The rows come from 4 hidden closed curves, with some noise, and rows from the same curve form a group. Each curve winds through 6 dimensions. The rows are also pushed far along 4 directions, which tell nothing about the answers.
Some rows, each with its group after it:
[ 40  25  22 -48  -7 -23  -8 -21   1 -32 -10 -23  -8  23 -15] -> (1)
[-26  -7 -19  41  26 -21 -66 -10   1  -1  -6   3  -1  10   3] -> (0)
[  6   9  23  39  30  27   6  19  44 -17   4   1  38  11 -39] -> (2)
[ 27   4   6 -42  10  18  58  19   5   2  14  21  -7 -11 -19] -> (0)
[  4  -4   3  -8   9   5  33  20   8  -4  14  16  -1  -9 -16] -> (3)
[  3 -13  27 -16   0   8 -23  -2  17 -16 -11  -6   7  15   4] -> (2)
[ 23 -34  38  -9  -6  21   7  11  15  -5   4  -2  -1  14  14] -> (2)
[  5 -47  16   1 -27  41  -7   6   5  22   3  11 -26   8  45] -> (3)
[ 27  33   0  13  11  23  43  12  22  -5   2  -4  15   2 -38] -> (0)
[ -1 -13 -11  -4  16  -1  12   6   1   3  -4  11 -12  -3   0] -> (2)
[-31 -21 -23   0  11  -8 -24 -11  -8  16   2  11 -15  -5  11] -> (2)
[ -2  12  13   1   1 -11   0   2   3 -28  -5  -3  15   2 -13] -> (3)
[-24   1   0  29  22   9 -24   5  15 -12   7  19  13   1 -15] -> (1)
[ 26   1  23  11   5  21  14  14  25 -21  -9   2   2  16  -9] -> (1)
[  5 -17  30 -11   1   3 -28 -13   6   0  -4  -6  -2  20  19] -> (2)
[ 11  -1 -13 -36 -12  18  50   1 -14  17  30   9  -6 -23 -13] -> (0)
[ 13  -3  15 -10   9   4  -4  -9  21 -14  -4 -15  10  16 -16] -> (3)
[ 9 10 16  6 -9 19  8 10  2 -9 -7  8  1  3 10] -> (1)
[ -4  -8  -6 -19  13   8  12   2   6   8   6  11  -5  -5  -9] -> (2)
[ 14  -6 -23  -9  -4  -7  14  -2  -9  13   9  -6 -14  -7  -6] -> (0)
[-15   5 -27   6   4  -5 -10  -1  -7   6   4  12 -14  -9  -4] -> (0)
[ 12 -28  13  -3  -5  14  21  11   7   4  -7   6 -17   6  19] -> (3)
[-22  -2  18  36  20 -21 -41  -7   7 -26 -27  -4  12  20  14] -> (3)
[  4  -3  35  37   6  -3 -14   5  23 -22 -13 -17  23  22  -1] -> (3)
[-54 -23 -26  46  -7   1 -41 -12 -23  22  14  17 -10 -12  31] -> (2)
[-33  -4  -4  26  14  21  -5  -2   2  13   7  24   2  -6   9] -> (0)
[-17  19 -23   7  29  -3   6   4   1  -9  13  24   6 -14 -34] -> (1)
[-21 -11 -33 -15 -16  -1   2  -2 -26  17  24  22 -25 -24   8] -> (3)
[ -9 -15 -19 -19  -2  -4  24   1 -13  22  18  10 -15 -17   3] -> (1)
[  0  25 -32 -17  -5 -32  -1 -33 -18  -3  -3 -27  -5  -3 -18] -> (0)
[-19 -20  -8 -27  -7 -12 -12  -7 -21   2   6  16 -22 -10  19] -> (1)
[ 25  27  26  -3   3  13  23  16  19 -38  -1   6  16   7 -30] -> (1)
[  8  30  -5  -4  30 -38  -9 -25  12 -32 -15 -32  23  15 -45] -> (3)
[-20  11 -31  41  27  -4 -18 -16   0  13  -2   2   0   0  -8] -> (3)
[ 13   7 -15  -8 -11   1  30   2 -15   0   9   3  -8 -12  -5] -> (2)
[-1 -7 30 -1  1  7 -3  9  5 -9 -1 11  1  7 15] -> (1)
[  8 -16  -5   0  -8 -15 -24   8  -7  -5  -5   0 -17   4  14] -> (0)
[ -3  29 -23   0  16  -1  19  -2  -6  -2  18   8  13 -16 -36] -> (0)
[  5 -14   8  -9   2  10  24  13   5   5  -3   9  -9  -1   8] -> (2)
[ -1  43   0   4  29 -20  -8  -3   5 -19 -11  -6  26   3 -33] -> (1)
[ 26  10  11  24  16   5   0  10  25 -11  -3 -13  17  15 -24] -> (0)
[-10 -18  34  24 -10  20 -18  16  14 -20  -3  13   9  10  16] -> (1)
[-34 -32 -14  26   6   4 -37  -4   2  21  -1   5  -2  -2  22] -> (1)
[ -5 -40  23   1 -31  -8 -38 -14  -9 -14 -28 -16 -19  21  54] -> (3)
[ 13  23   1 -27   3 -39   1 -26 -13 -22  -6 -33  13   5 -19] -> (0)
[-15 -29  41  13  -7  -6 -48  -7   8 -12  -3  -9  12  21  27] -> (2)
[-16 -20   1  19  11  22  30  27   8  13  22  32  -5 -14   0] -> (3)
[ -6   2 -27   4  22  -1  29   9  -2  10   3  19 -12 -13 -12] -> (2)

New rows. What belongs after each?
[-14  25  -7  39  23  17  14  -5  18   3   8   1  24   0 -28] -> (0)
[  1   4  27  10 -13  14   3   8  11  -6 -12  -2   9   8  14] -> (2)
[  8 -31  37   6 -27   5 -32  -1   0 -16 -11 -11  -1  19  36] -> (2)
[-25  27 -35  33  21  -4   7 -17  -3  10   9  -1  10 -10 -26] -> (0)
[-11  -4 -20  11  -5  19  25   4 -13  10   3  20 -16 -14  11] -> (3)
[ 0 -7 10 -9 16 10  2  2 18  1  1  5  3  5 -9] -> (2)
[ 16 -14  10  -6   3  21  34   8   9  12   3   4  -7   1   5] -> (0)
[-10 -14   6  36  -7  11 -10  11   6   3 -11   1   6   3  18] -> (1)
[ 1 -3  2 18 18  9 16 -1  9  9  1  2  4  4 -3] -> (0)
[ 12  -4  16  -1 -18 -13 -19  -2   4 -17 -23 -26   9  13   8] -> (1)
[ 26  46 -24   1  18  10  73  24   5  -4   4  10  11 -19 -47] -> (1)
[ 12  16 -12  23  22  13  28   9  14  -2   5  13  -4  -1 -24] -> (1)
[-18  -5 -23  11   8 -16  -8  -5 -12  21  -5  -1  -5  -7  10] -> (1)
[ 10 -13  23 -24  -9  24   7   9  13 -13  10  11   0   3  -5] -> (1)
[ 23  -6   9 -15 -15  16  31  16  11  -9  10   2  -3  -3 -12] -> (3)
[ 14   3  16 -27  -9  -4  25  -6  -7  -7   7 -11   9  -2  -4] -> (0)
[ 20  13   0 -35  -3 -20 -15 -12   3 -19 -16 -15 -10  12 -11] -> (0)
[  6  -8  31   1 -25  -5 -41  -9  -5 -20 -25 -12  -6  22  37] -> (1)
[ 41  -3  -2 -48 -21 -35 -11  -8 -12 -18 -12 -29 -20  10  -1] -> (0)
[-19  18  20  39  32  -7 -49   3  24 -27 -21  -1  37  17 -14] -> (1)
[-15 -15   0  12   8  -4   0  11   2   0   9  14  -4  -4   2] -> (3)
[-11 -55  24  24 -11  19 -46  -5   6  10  -3  -1 -10  19  46] -> (2)
[ 19  26 -15  -3  -2 -21  10 -10 -10 -14  -3 -17   1  -1 -18] -> (2)
[  8  -3  19 -13 -18  -1  -4   5  -2 -26  -3   3  -4   5   6] -> (1)
[  7   5   4  -1  16  12  31  14  16  -8  18   8  16  -8 -33] -> (2)
[ 19 -24  25 -24  -4  24  21  19  24  -8   5   3   4   4  -9] -> (1)
[  9  19 -22   9  10 -13  20   3 -13  -1   4   3   0  -9 -14] -> (0)
[  4 -12 -17 -50 -11 -13  18 -13 -16  17   6  -5 -27 -10   6] -> (2)
[  9  16   8  16  -4 -45 -42 -18  -3 -32 -14 -41  21  18 -11] -> (0)
[-11 -12  -8   0  21 -13  -2  -2   2  -7  -5   7  -9   2  -3] -> (3)
[ -4   5   3 -10 -14  -2  -4   0  -5  -8   1  -5   9  -6  -2] -> (1)
[ 25   9  -3 -35   0 -16   8  -9   4  -6   8 -18  -3   3 -27] -> (3)
[-12  20  -3  15  14  -5  -4  -2  -3   5   1   7  10  -3  -3] -> (1)
[  7   2 -21   2   2 -10   3  -6  -7  -4  -3   2 -22   1  -2] -> (1)
[ -4  13 -27 -27  -8 -21  20  -3 -25  -2   3   8 -18 -18  -4] -> (0)
[ -3   4   1  16  27 -17 -17  -1  11 -15 -17  -4   6  13 -10] -> (2)
[-11   9 -22  -9 -14  20  40   9 -14  17  12  22 -11 -26   2] -> (2)
[-14 -42  10  16   3  27  18  17  12   3   1  22 -11  -1  19] -> (3)
[-20  23   2  56  47  42  19  33  34  -2   6  38  37  -9 -36] -> (1)
[  1  19   8  10   5  -1   2  10   8 -29   0   6  15   1 -22] -> (1)
[  1  13  -5  48  28  13   3   4  22   3  10  -3  25   5 -30] -> (0)
[21 -2 17  7  1 32 33 15 18 17  2  5  2  4  3] -> (1)
[10 22 21 17 -1 22 19  8  7 -1 -4  9  8  4  5] -> (2)
[ 15 -24  19 -31 -30  17  18   0 -11  22  12  -2 -16  -1  30] -> (3)
[  9  -7  14 -38  -9 -27 -11 -10  -3 -12  -2 -24   3   6  -3] -> (1)
[ 12 -16  18  16  -3   3 -19  -4  13  -2  -1 -19   9  17   4] -> (0)
[-10 -31  29 -18 -26   4 -26  -6 -12  11  -7   0 -12   7  53] -> (1)
[ -2   2   4  18   1  22   9   7   0  -3   9  27 -13   0   7] -> (1)
[ 18  21 -23   8  16 -27  -8  -3   1 -11  -4 -15   1   3 -29] -> (0)
[  1  28 -30  21  18   6  27   4   4   9  -7   6  -1  -9 -21] -> (2)
[ 12  22   5 -39 -14 -12  11 -18 -15   2   4 -10  -6  -2  -1] -> (2)
[ 18  -7  11 -27 -25  -4   5  -9  -8 -17 -18 -12 -13   8  17] -> (3)
[ -6  -4  -6  24   0   0 -14 -13  -5  19  -2  -6 -11   8  20] -> (2)
[-30 -14 -13  20   2   5  22   7 -11   5  10  22  -4 -17  10] -> (3)
[ 21  15   0 -10  -8  16  56  15  -1   1  17  11  -3 -12 -16] -> (1)
[-19   9 -20  -3  11 -52 -28 -26 -25 -18 -24 -12  -9   4   9] -> (3)
[-13  15 -24  15  42 -22   2  -2   7 -13  -5   8   3  -2 -32] -> (3)
